The rows of each matrix lie in a flat space through zero, up to rounding. After each matrix: how many dimensions does the smallest such space have?
In the rows, zero is written as 128.

[[164 130  99 138  89 140 157 148 130  90 101  37 128  76 140  87 104  68
   95  93 158 105]
 [130 141 181 175  26 117  90 120 121 160  85  98  81 114  83  81 139 138
  118 175 120 129]
 [ 99 181 175 100 100 193 125 169 159 128 163 113 121 108  96 109 126 110
  101 133 150 134]
 [138 175 100 131 133 122 147 157 136 143 154 125  98 115 131 101 129 117
   93  60 117 139]
 [ 89  26 100 133  53  94  93 106 155 115  51  39 161  79 157 156  98  16
  104 159 101 119]
 [140 117 193 122  94 173  99  62 101 158 123 143 139 144  59 166  91 170
  183 178 126 151]
 [157  90 125 147  93  99 142 103 129 119 117  81 120 102 133 137 124 101
  127 139 133 114]
 [148 120 169 157 106  62 103  73 147 179 138 134  78 202  76 167 115 187
  200 155 118 149]
 [130 121 159 136 155 101 129 147 224 133 157  75 145 135 126 137 139  80
  112 127 134  94]
 [ 90 160 128 143 115 158 119 179 133 169 121 130 104  81 143  99 148 102
   61  95 109 146]
 [101  85 163 154  51 123 117 138 157 121 140  63 105 101  92 166 134  74
  186 189 116 136]
 [ 37  98 113 125  39 143  81 134  75 130  63 142 116 111 117 135 136 115
  161 202  96 165]
 [128  81 121  98 161 139 120  78 145 104 105 116 231 116 116 150 115  84
  136 161 106  91]
 [ 76 114 108 115  79 144 102 202 135  81 101 111 116  92 191  91 130  67
   59 117 133 133]
 [140  83  96 131 157  59 133  76 126 143  92 117 116 191 148 177 101 165
  178 134 153 133]
 [ 87  81 109 101 156 166 137 167 137  99 166 135 150  91 177 186 125  71
  123 114 118 147]
 [104 139 126 129  98  91 124 115 139 148 134 136 115 130 101 125 158 126
  132 158 102 126]
 [ 68 138 110 117  16 170 101 187  80 102  74 115  84  67 165  71 126  90
   53 134 138 156]
 [ 95 118 101  93 104 183 127 200 112  61 186 161 136  59 178 123 132  53
   74  84  91 152]
 [ 93 175 133  60 159 178 139 155 127  95 189 202 161 117 134 114 158 134
   84 134 129 123]
 [158 120 150 117 101 126 133 118 134 109 116  96 106 133 153 118 102 138
   91 129 187 118]
 [105 129 134 139 119 151 114 149  94 146 136 165  91 133 133 147 126 156
  152 123 118 170]]
 : 12

[[125 155 144 124 143 130 125 138 148 123 115 123 116 145 126 143 144 117
  118 149 126 114]
 [155 110 113 142 130  93  89 178 122 159 129 117 142 127 111  89 101 144
  136 136 140 112]
 [144 113 116 135 124 106 107 156 119 147 132 123 139 122 120 100 109 138
  135 123 135 121]
 [124 142 135 116 116 126 138 132 123 123 127 126 125 116 135 121 135 115
  128 102 123 124]
 [143 130 124 116  99  96 119 171 105 145 133 118 139  96 130  78 113 120
  139  73 129 115]
 [130  93 106 126  96 122 139 115  92 134 148 134 146  92 136  99 106 137
  145  77 129 149]
 [125  89 107 138 119 139 138  93 109 127 144 139 140 117 131 130 112 146
  138 120 130 155]
 [138 178 156 132 171 115  93 179 177 135  98 111 107 176 110 145 149 116
  107 196 131  84]
 [148 122 119 123 105  92 109 177 108 151 133 117 142 102 124  76 107 128
  140  87 133 113]
 [123 159 147 123 145 134 127 135 151 120 114 124 113 148 127 148 148 115
  116 152 125 113]
 [115 129 132 127 133 148 144  98 133 114 128 135 122 134 134 152 139 126
  124 137 124 140]
 [123 117 123 126 118 134 139 111 117 124 135 133 132 117 134 128 125 130
  132 112 126 140]
 [116 142 139 125 139 146 140 107 142 113 122 132 117 141 132 156 145 121
  120 145 124 131]
 [145 127 122 116  96  92 117 176 102 148 134 117 141  92 129  71 110 121
  141  68 130 114]
 [126 111 120 135 130 136 131 110 124 127 134 134 132 129 128 135 123 138
  130 135 129 140]
 [143  89 100 121  78  99 130 145  76 148 152 128 156  71 135  64  92 136
  154  44 131 141]
 [144 101 109 135 113 106 112 149 107 148 139 125 145 110 123  92 103 142
  141 107 135 129]
 [117 144 138 115 120 137 146 116 128 115 126 130 121 121 138 136 142 114
  125 110 121 130]
 [118 136 135 128 139 145 138 107 140 116 124 132 120 141 130 154 141 125
  121 147 125 133]
 [149 136 123 102  73  77 120 196  87 152 137 112 145  68 135  44 107 110
  147  24 127 107]
 [126 140 135 123 129 129 130 131 133 125 124 126 124 130 129 131 135 121
  125 127 126 123]
 [114 112 121 124 115 149 155  84 113 113 140 140 131 114 140 141 129 130
  133 107 123 153]]
 : 3

[[124  84 138  78 108 163 108 108 109 146 159 135 127 150 142 166 151 130
  177 122 139 107]
 [ 84 121 144  73 152 151  91 117 120  89 145 151 115 143 157 102 115 137
  140 167 111 103]
 [138 144  45  65 128 159 151 178 117  90 127 111 176 128  69 135 168 120
  142  85 127 107]
 [ 78  73  65 133 127 165 135 163 117 125 143  93 128 133 111 124  99 110
  143 137 102 131]
 [108 152 128 127 149 133 111 107 138 147 150  80 138 104 108 127 143 149
  124 113 147 155]
 [163 151 159 165 133  67 160  89 139 118  79 148 132 129 135 135 152  97
   95 114 161 111]
 [108  91 151 135 111 160 117 133 118 131 141 140 150 122 155 105 152 128
  124 130 123 116]
 [108 117 178 163 107  89 133  67 128 134 157 181  79  81 165 118 161 157
  154 127  76 149]
 [109 120 117 117 138 139 118 128 128 104 130 123 107 130 123 118 139 121
  127 115 109 103]
 [146  89  90 125 147 118 131 134 104 166 158 136 179  95  99 136 111 155
  147 130 127 157]
 [159 145 127 143 150  79 141 157 130 158 103 115 135 129 145 134 115 136
  118 133 161 124]
 [135 151 111  93  80 148 140 181 123 136 115 135 161 141 154 145 129 114
  140 111 142 105]
 [127 115 176 128 138 132 150  79 107 179 135 161 126  85 164  93 130 102
  125  97 114 125]
 [150 143 128 133 104 129 122  81 130  95 129 141  85 159  83 148 158 138
  138 133  93 143]
 [142 157  69 111 108 135 155 165 123  99 145 154 164  83  76 114 153 154
  139  99  81 156]
 [166 102 135 124 127 135 105 118 118 136 134 145  93 148 114 148 125 132
  137 113 110 104]
 [151 115 168  99 143 152 152 161 139 111 115 129 130 158 153 125 160 121
  140 147 174 116]
 [130 137 120 110 149  97 128 157 121 155 136 114 102 138 154 132 121 170
  161 162 128 141]
 [177 140 142 143 124  95 124 154 127 147 118 140 125 138 139 137 140 161
  127 136 137 127]
 [122 167  85 137 113 114 130 127 115 130 133 111  97 133  99 113 147 162
  136 135  69 157]
 [139 111 127 102 147 161 123  76 109 127 161 142 114  93  81 110 174 128
  137  69  86 120]
 [107 103 107 131 155 111 116 149 103 157 124 105 125 143 156 104 116 141
  127 157 120 111]]
 : 14

[[123 102 130 100 132 125 150 132 123 107 113 105 124 100 107 147 143  50
  137 116 113 110]
 [102 146  89  89 137  78 150  94 125 161 158 134 127 115 114  99 145  67
  151 108 140 116]
 [130  89 223 162 128 120 153 129 145 139 122 111  88 104 162  92 100 107
   71 100 135 100]
 [100  89 162 181 114 132 118 119 101 137 127 150 117  98 154  99 102 100
  171 146 105 140]
 [132 137 128 114 111 145 132 137 142 107 131 114 122 129 134 132 120 114
  147 164 120 163]
 [125  78 120 132 145 168 107 129 102 117  89 110 181 130 138 112  97 103
  153 162 126 128]
 [150 150 153 118 132 107 153 175  99  87 147  99 130 126 123 113  86 143
  163 113 147 141]
 [132  94 129 119 137 129 175  81 120 151 109  58 145 119 131 107 124 118
  135 151  86 112]
 [123 125 145 101 142 102  99 120 178 117 129 143 131 113 128 133 138 143
  136 148 137 116]
 [107 161 139 137 107 117  87 151 117 144 118 125  70 152 140  87 132 174
  113 123 130 139]
 [113 158 122 127 131  89 147 109 129 118 149 101 144 129 116  95 103 138
  134 124 127 166]
 [105 134 111 150 114 110  99  58 143 125 101 163 160  99 106 147 146 112
  128 122 106 123]
 [124 127  88 117 122 181 130 145 131  70 144 160 158 149 128 143 140  86
  139 119 113 107]
 [100 115 104  98 129 130 126 119 113 152 129  99 149 164 132 122 120 111
  116 139  90  89]
 [107 114 162 154 134 138 123 131 128 140 116 106 128 132 116 146 141 124
  149 142 124  93]
 [147  99  92  99 132 112 113 107 133  87  95 147 143 122 146 103 151 185
  119 110  81 131]
 [143 145 100 102 120  97  86 124 138 132 103 146 140 120 141 151 146 147
  158 164 108 121]
 [ 50  67 107 100 114 103 143 118 143 174 138 112  86 111 124 185 147 123
   80 169  82  96]
 [137 151  71 171 147 153 163 135 136 113 134 128 139 116 149 119 158  80
  101 123 136 102]
 [116 108 100 146 164 162 113 151 148 123 124 122 119 139 142 110 164 169
  123 156 133 110]
 [113 140 135 105 120 126 147  86 137 130 127 106 113  90 124  81 108  82
  136 133 155  95]
 [110 116 100 140 163 128 141 112 116 139 166 123 107  89  93 131 121  96
  102 110  95 110]]
 : 18

[[152 137 135 173 159 133 133 146 131 124 130 109 132 128 117 135 132  80
  117 123 144 107]
 [137 111 144 128 132 108 144 131 158 131 127 121 162 148 112 120 100 143
  120 125 140 128]
 [135 144  55 140 122 144  75 120  94 135 134 159 125 145 136 125 115  85
  179  89  97 154]
 [173 128 140 151 165 148 132 112 126 124 139 122 130 136 114 101 166 112
  142 136 136 122]
 [159 132 122 165 160 149 132 134 122 124 128 117 132 132 121  99 162 108
  122 118 119 121]
 [133 108 144 148 149 131 146 120 145 114 141 125 136 116 130 136 143 136
   96 136 144 110]
 [133 144  75 132 132 146 103 123 138 118 113 143 156 134 132 110 131 119
  140 113 100 148]
 [146 131 120 112 134 120 123 132 133 137 134 114 131 131 143 129 134 107
  131 149 110 110]
 [131 158  94 126 122 145 138 133 149 155 146 116 162 114 127 134 107 107
   98  99 106 135]
 [124 131 135 124 124 114 118 137 155  84  80 162 119 132 122 154 102 155
  129 141 144 151]
 [130 127 134 139 128 141 113 134 146  80  75 149 132 102 114 137 119 142
  133 134 136 140]
 [109 121 159 122 117 125 143 114 116 162 149  62 108 135 136 100 151 121
  109 130 109 115]
 [132 162 125 130 132 136 156 131 162 119 132 108 154 149 133 106 118 115
  109 133 115 155]
 [128 148 145 136 132 116 134 131 114 132 102 135 149 149 111 125 122 141
  161 135 121 133]
 [117 112 136 114 121 130 132 143 127 122 114 136 133 111 107 119 117 144
  140 125 159 140]
 [135 120 125 101  99 136 110 129 134 154 137 100 106 125 119 126 114 110
  103 143 122 117]
 [132 100 115 166 162 143 131 134 107 102 119 151 118 122 117 114 153 139
  134 100 142 151]
 [ 80 143  85 112 108 136 119 107 107 155 142 121 115 141 144 110 139 146
  129  87  95 175]
 [117 120 179 142 122  96 140 131  98 129 133 109 109 161 140 103 134 129
  169 128 135 111]
 [123 125  89 136 118 136 113 149  99 141 134 130 133 135 125 143 100  87
  128 135 107 127]
 [144 140  97 136 119 144 100 110 106 144 136 109 115 121 159 122 142  95
  135 107  51 116]
 [107 128 154 122 121 110 148 110 135 151 140 115 155 133 140 117 151 175
  111 127 116  92]]
 : 16

[[100 140 134 144 144 118 145 158 130 121  90 152 152 129 142 144 146 139
  154 176 120 128]
 [140  59  98 162 125 149 106 108 144 131 152 148 106 111 119 109 113 117
  116 140 146 164]
 [134  98  50 126 156 136 122 140 132 159 147 150 137 138 125 102 155 141
   96 123 119 149]
 [144 162 126  88 142 120 143 128 116 112 149 115 145 136 146 144 115 115
  128 141 145 141]
 [144 125 156 142 128 145 146 151 110 118 144 117 166 100 118 121 145 124
  153 156  97 119]
 [118 149 136 120 145  85 126 108 133 110 104 113 125 151 125  92 141 124
  106 124 144 107]
 [145 106 122 143 146 126  68 129 103 134 168 100 114 148 114 122 114 119
  133 147 163 127]
 [158 108 140 128 151 108 129  74 120 113  97 140 123 127 116 109 128 119
  146 157  86 166]
 [130 144 132 116 110 133 103 120 107 127 169 134 112 102 100 112 108 115
  130 135 167 155]
 [121 131 159 112 118 110 134 113 127  84 112 143 116 144 156  92  89 140
  139 122 168 104]
 [ 90 152 147 149 144 104 168  97 169 112  47 142  99 136 131 128 150 132
  151 151  95 127]
 [152 148 150 115 117 113 100 140 134 143 142  48 153 125 116 122 127 134
  153 163 121 154]
 [152 106 137 145 166 125 114 123 112 116  99 153  78 116 118 122 164 148
  154 151  57 131]
 [129 111 138 136 100 151 148 127 102 144 136 125 116  67 121 125 142 144
  120 116 125 137]
 [142 119 125 146 118 125 114 116 100 156 131 116 118 121 112 120 132  97
   92 131 118 127]
 [144 109 102 144 121  92 122 109 112  92 128 122 122 125 120 105 136 142
  157 172  90 146]
 [146 113 155 115 145 141 114 128 108  89 150 127 164 142 132 136  84 153
  144 101 121 151]
 [139 117 141 115 124 124 119 119 115 140 132 134 148 144  97 142 153 106
  137 148  90  93]
 [154 116  96 128 153 106 133 146 130 139 151 153 154 120  92 157 144 137
   94 156 114 132]
 [176 140 123 141 156 124 147 157 135 122 151 163 151 116 131 172 101 148
  156 132 152 126]
 [120 146 119 145  97 144 163  86 167 168  95 121  57 125 118  90 121  90
  114 152  95 129]
 [128 164 149 141 119 107 127 166 155 104 127 154 131 137 127 146 151  93
  132 126 129  57]]
 : 19

[[147 145 124 135 103  98 144 102 156 115 117 114 108 132 136 140 138 110
  120 124 143 126]
 [145 152 106 131 109  92 143 117 169 136  97 129 113 157 158 137 127  91
   94 124 152 133]
 [124 106 167 145 109 166 135 103  97  75 158 100 145  79  94 132 132 176
  179 122 109 103]
 [135 131 145 142 110 166 123 131 107 114 127 137 149 128 133 133 118 132
  129 119 119 109]
 [103 109 109 110 156  90 140 125 152 138 132 109 116 118 119 116 132 140
  138 139 138 152]
 [ 98  92 166 166  90 235 142 128  87  65 120 121 221 102 138 123  74 186
  159 102 110  82]
 [144 143 135 123 140 142 100 149  99 152 140 156 117 139 122 130 139 113
  118 132 114 127]
 [102 117 103 131 125 128 149 136 159 132  91 127 161 150 164 118  93 125
  106 121 147 133]
 [156 169  97 107 152  87  99 159 140 197 114 172  85 181 150 131 147  63
   73 140 137 153]
 [115 136  75 114 138  65 152 132 197 163  81 127 118 171 172 121 113  89
   81 132 166 159]
 [117  97 158 127 132 120 140  91 114  81 176  79 111  61  69 127 154 184
  196 135 113 125]
 [114 129 100 137 109 121 156 127 172 127  79 127 157 160 177 125  93 110
   94 117 155 129]
 [108 113 145 149 116 221 117 161  85 118 111 157 203 139 154 120  80 148
  122 110 111  99]
 [132 157  79 128 118 102 139 150 181 171  61 160 139 201 201 128  96  65
   51 120 163 141]
 [136 158  94 133 119 138 122 164 150 172  69 177 154 201 197 128  92  70
   54 117 148 130]
 [140 137 132 133 116 123 130 118 131 121 127 125 120 128 128 135 134 121
  126 126 130 123]
 [138 127 132 118 132  74 139  93 147 113 154  93  80  96  92 134 165 137
  157 139 132 140]
 [110  91 176 132 140 186 113 125  63  89 184 110 148  65  70 121 137 197
  198 130  89 109]
 [120  94 179 129 138 159 118 106  73  81 196  94 122  51  54 126 157 198
  210 135  91 114]
 [124 124 122 119 139 102 132 121 140 132 135 117 110 120 117 126 139 130
  135 135 132 140]
 [143 152 109 119 138 110 114 147 137 166 113 155 111 163 148 130 132  89
   91 132 135 140]
 [126 133 103 109 152  82 127 133 153 159 125 129  99 141 130 123 140 109
  114 140 140 153]]
 : 4

[[108 123 145 142 103 147 128 161 122 152 128 161 124 106 136 132 105 140
  162 148 160 150]
 [123 172 135 150 148 136 152 153 145 125 180 101 147 149 118 136 132 140
  125 126  94 126]
 [145 135 126 127 131 128 132 130 132 121 133 122 127 148 120 122 148 123
  124 112  93 103]
 [142 150 127 144 140 126 164 139 134 114 166 106 146 166 111 112 151 136
  138 108  66 108]
 [103 148 131 140 158 108 146 130 130 145 157  86 131 122 127 144 116 133
  111 143 139 137]
 [147 136 128 126 108 161 112 139 140 105 125 160 137 138 128 124 134 130
  136 117 113 129]
 [128 152 132 164 146 112 205 147 125 120 195  89 160 176 103  98 148 151
  162 112  51 118]
 [161 153 130 139 130 139 147 151 139 116 155 121 133 175 109 114 169 127
  136  96  45  79]
 [122 145 132 134 130 140 125 139 137 127 142 129 135 125 129 137 120 133
  125 134 133 139]
 [152 125 121 114 145 105 120 116 127 134 113 103 105 148 120 129 163 107
  100 106  90  71]
 [128 180 133 166 157 125 195 155 142 113 212  80 167 178 103 114 147 152
  143 113  47 120]
 [161 101 122 106  86 160  89 121 129 103  80 190 120 129 134 114 139 117
  141 111 127 121]
 [124 147 127 146 131 137 160 133 135 105 167 120 161 146 120 114 124 147
  145 126 105 153]
 [106 149 148 166 122 138 176 175 125 148 178 129 146 137 119 120 118 155
  175 138 110 142]
 [136 118 120 111 127 128 103 109 129 120 103 134 120 119 134 133 128 117
  109 127 144 127]
 [132 136 122 112 144 124  98 114 137 129 114 114 114 120 133 149 131 113
   88 128 141 116]
 [105 132 148 151 116 134 148 169 120 163 147 139 124 118 128 131 113 142
  163 144 139 134]
 [140 140 123 136 133 130 151 127 133 107 152 117 147 155 117 113 142 135
  135 113  87 123]
 [162 125 124 138 111 136 162 136 125 100 143 141 145 175 109  88 163 135
  165  95  50 101]
 [148 126 112 108 143 117 112  96 134 106 113 111 126 138 127 128 144 113
   95 113 114 112]
 [160  94  93  66 139 113  51  45 133  90  47 127 105 110 144 141 139  87
   50 114 165 117]
 [150 126 103 108 137 129 118  79 139  71 120 121 153 142 127 116 134 123
  101 112 117 148]]
 : 5
